The groups are shells around one centre, one inside the other: the same stretched ball of 8 dimensions in 7 sizes.
In the rows, zero is written as 128.
Known rows, each followed by its group:
[ 98 122 160 142  79 129 115  91  87 150] => k115
[142 101 170 143 107 147 118 126 114 133] => k996
[159 128 174  49 155 140 100 172 146 144] => k541
[137 165 103  64 151 124 114 174 150 131] => k541
[161 149 136  72 168 117 123 149 142 157] => k213
[124 134 107 133 134 115 148 134 116 126] => k827
[142 129 152 126 146 129 133  97 143 146] => k996
[127  92 167 141 126 160 117 170 116 115] => k115
[112 112 160 145 156 147 131 167 151 126] => k115
[125 137 159  74  86 133  91 131 110 146] => k213
[130 172  96  97 146 127 119  72 126 146] => k996
[ 95  99 211 134  74 156  88 162 113 146] => k885
[167 147 119  68 163 108 137 153 147 138] => k885
[118 110 152 168  96 159 110 104  95 133] => k407
[126 117 146 141 127 127 141  93 117 133] => k827
[125  91 187 150 127 157 120 142 128 127] => k213
[143  93 126 156 141 128 160 155 106 105] => k885
[ 96 128 157 140 100 126 119 129 107 153] => k115
[107  87 146 180 118 132 160 140 115 101] => k827
[175  93 155 112 172 138 142 188 132 118] => k541
[ 97 155 172  39  64 123  70 144 104 163] => k885
[117 157  99  95 152 109 143 107 128 130] => k827
[173 165 118  61 151 124 109 115 146 153] => k213
[137 156 106  84 133 124 118 107 112 137] => k827
[132 121 119 164 166 130 158 107 127 128] => k996
[101 148 116 122 143 133 117 174 117 142] => k885
[151 185 145  11  97 121  62 115 113 187] => k407
[106 130 132 155 120 144 123  96 112 135] => k827
[115 154 129 102 124 138 105  99 124 145] => k827
[104 170 134 100  76 131  81  92  99 173] => k407
[ 88 118 168 111  91 120 127  99 112 128] => k213
[171 138 131  77 207 141 122 190 155 139] => k541
[135 136 110  89 152 100 153 152 120 124] => k407
[106 161 161  39  95  90 107 105 110 174] => k541
[ 85 157 144  92  82 117  97 127 104 161] => k213
[115 114 125 143 111 124 150  91 110 107] => k407
[ 71  83 162 178  52 142 129 155  84  98] => k541
[ 95 131 202  85  64 146  68 112  99 167] => k541
[110 166 148  70  97 129  85  96 118 166] => k827
[106 155 176  82  98 137  83 107 145 164] => k541
[165 130 115  96 191 131 142 157 138 124] => k996
[124 123 178 112  95 138  96 144 108 160] => k996
[131 160 147  76  78 128  80 108 100 172] => k115
[102 123 150 157  76 148 106 103 101 135] => k996
[ 84 116 174 120 113 136 116 161 126 133] => k213
[ 88 164 129  93 113 104 127  79 131 149] => k115
[129 169  86  83 177 101 152  97 142 134] => k407
[163 172 117  55 140 130  88 111 101 176] => k885
[ 88 122 169 109  54 119 105 153  95 143] => k885
[123 114 170 135 135 130 126 159 121 154] => k541
[139 172  70  88 141 108 131 122 104 141] => k407
[ 80 131 129 179 109 148 125  96 124 124] => k885
[126 154 177  43 123 127  80 144 120 182] => k885
[145  88 172 161 147 146 143 147 136 124] => k996
[ 70 138 157 128  47 137  89 119  94 145] => k407
[116 175  88 110 128 106 134  72 124 147] => k115
[141 163 129  59 144 126 105  99 131 153] => k213
[102 193 120  26  72 100  85  82 105 167] => k541
[116 156 140 109 128 119 117 103 130 165] => k115
[104 123 149 109 110 107 141 131 120 129] => k827
[154 143 157  51 116 119  98 153 114 161] => k115
[113 124 109 175 180 133 166 102 139 116] => k885
[ 54 136 152 112  71 110 123 102 102 133] => k996
[143 130 150  73 145 113 129 124 112 148] => k407
[101 130 131 138 146 138 132 149 139 122] => k827
[110 105 179 114 112 125 127 120 104 138] => k996
[168 129 102 135 160 137 141 115 117 124] => k115
[101 133 120 126 143 102 158 139 123 129] => k996
[187 141 133  74 177 133 119 140 140 150] => k213
[112 157 118  85 124  99 134 109 120 145] => k827
[115 117 201 108  76 142  91 104 113 157] => k115
[136  95 188 100 106 139 108 191 108 135] => k885
[131 169 110  68 162 104 129 123 131 157] => k213
[114 104 179 118 136 127 131 195 136 135] => k407
[ 91 142  99 160 135 121 158  62 132 113] => k541
[142 142 107 103 121 123 123 118  90 138] => k407
[135 148 138 107 150 131 119  89 129 157] => k213

New rows. What belongs after each?
[119 119 119 120 126 137 124 185  97 116] => k885
[113 186 134  27 111 101  89 134 117 180] => k407
[171 169 100  77 148 135  99 124 119 158] => k213
[140 105 154 151 178 162 128 180 146 124] => k885
[154 175  75 112 192 147 118 127 150 141] => k541
[114 113 121 153 140 128 153 124 105 115] => k827
[138 152 133  98 167 129 123 113 147 152] => k827
[107  94 174 130 113 139 132 156 129 109] => k213
[174 181 117  10 183 115 106 116 150 162] => k541
[171 187 107  58 193 131 105 104 158 171] => k407
[187 130 169  69 182 146 107 159 170 150] => k541
[ 69 119 127 160  76 126 137 118 100 106] => k996
[ 96  59 210 172 104 143 149 140 132 100] => k541
[128 169 110 106 149 124 118  86 129 160] => k213
[ 71 120 166 144  63 127 122  62 104 130] => k885
[ 78 155 100  90 110 105 132 151 109 120] => k885
[115 164 144  67 150 117 109 119 133 168] => k407
[ 91 169 114 102 118 107 130  78 138 142] => k407
[113 134  93 167 133 135 145 100 111 115] => k213
[ 79 118 153 163 105 146 118 128 106 133] => k996
[141 136 104 133 147 134 140  86 119 122] => k996
[125  98 102 203 165 158 162 165 139  81] => k541
[ 97 138 110 115 129 127 123 198 103 127] => k541
[158 130 150  83 168 141 115 151 136 143] => k213
[167 126 126  92 179 126 138 165 129 133] => k996
[102 144 102 158 115 114 148  83 114 132] => k407
[ 97  62 155 229 107 160 154 180 115  82] => k541
[112 112 139 165 107 153 123 132 117 116] => k827
[ 82 112 127 208 110 143 148  88 114 112] => k407
[ 44  63 216 177  43 146 120 175  87 109] => k541
[ 94 135 122 128 118 127 124 151  96 135] => k213
[ 75 113 129 142 100 110 162 114 123  93] => k541
[ 94 113 134 154 149 138 145 181 139 108] => k996
[150 210  87  36 144 120  90  55 128 174] => k541
[ 98 148 121 147 132 143 119 122 141 134] => k407
[100  82 160 189 151 132 165 186 127 114] => k541
[132 189 125  47 143 117  97  94 150 171] => k115
[141 189  83  44 146  87 127 118 118 161] => k541
[138 134 122  98 153 127 130 140 112 134] => k827
[104 120 145 109 158 121 152 121 144 113] => k541
[ 77 131 166  85  81 126 103 108  95 139] => k541
[ 81 142 112 131  95 114 134 134 110 122] => k213
[112 167  97 117 101 125 113  63 104 145] => k115
[166 112 105 140 195 133 169 142 146 100] => k407
[104 149 158  59 111 111 110 102 121 153] => k996
[ 81 141 115 146 147 123 149 107 139 121] => k407
[142  73 178 160 120 166 123 169 112 108] => k541
[ 59 112 164 135  55 115 122 129  71 135] => k407
[147 158 117  86 188 130 120 129 130 158] => k541
[151 168 145  43 115 130  83 109 140 161] => k115
[128 102 169 120 147 138 136 159 145 118] => k827
[ 87 134 152  92 121 105 133 146 120 139] => k213
[ 84  67 198 185  98 129 153 140 102 120] => k541
[113  95 145 179 170 150 152 159 128 113] => k407
[131 127 169  98 123 148  93 145 114 154] => k213
[100  98 105 198 142 126 177 158 113  92] => k115
[153 121 117 137 177 126 159 142 151 116] => k213
[117 169  93  83 155 128 118 147 142 129] => k885
[125 129 148  96 148 123 136 106 140 129] => k996
[105 120 141 117  92 121 128 123  95 125] => k827
[128  97 197 114  91 135 116 128 121 133] => k407
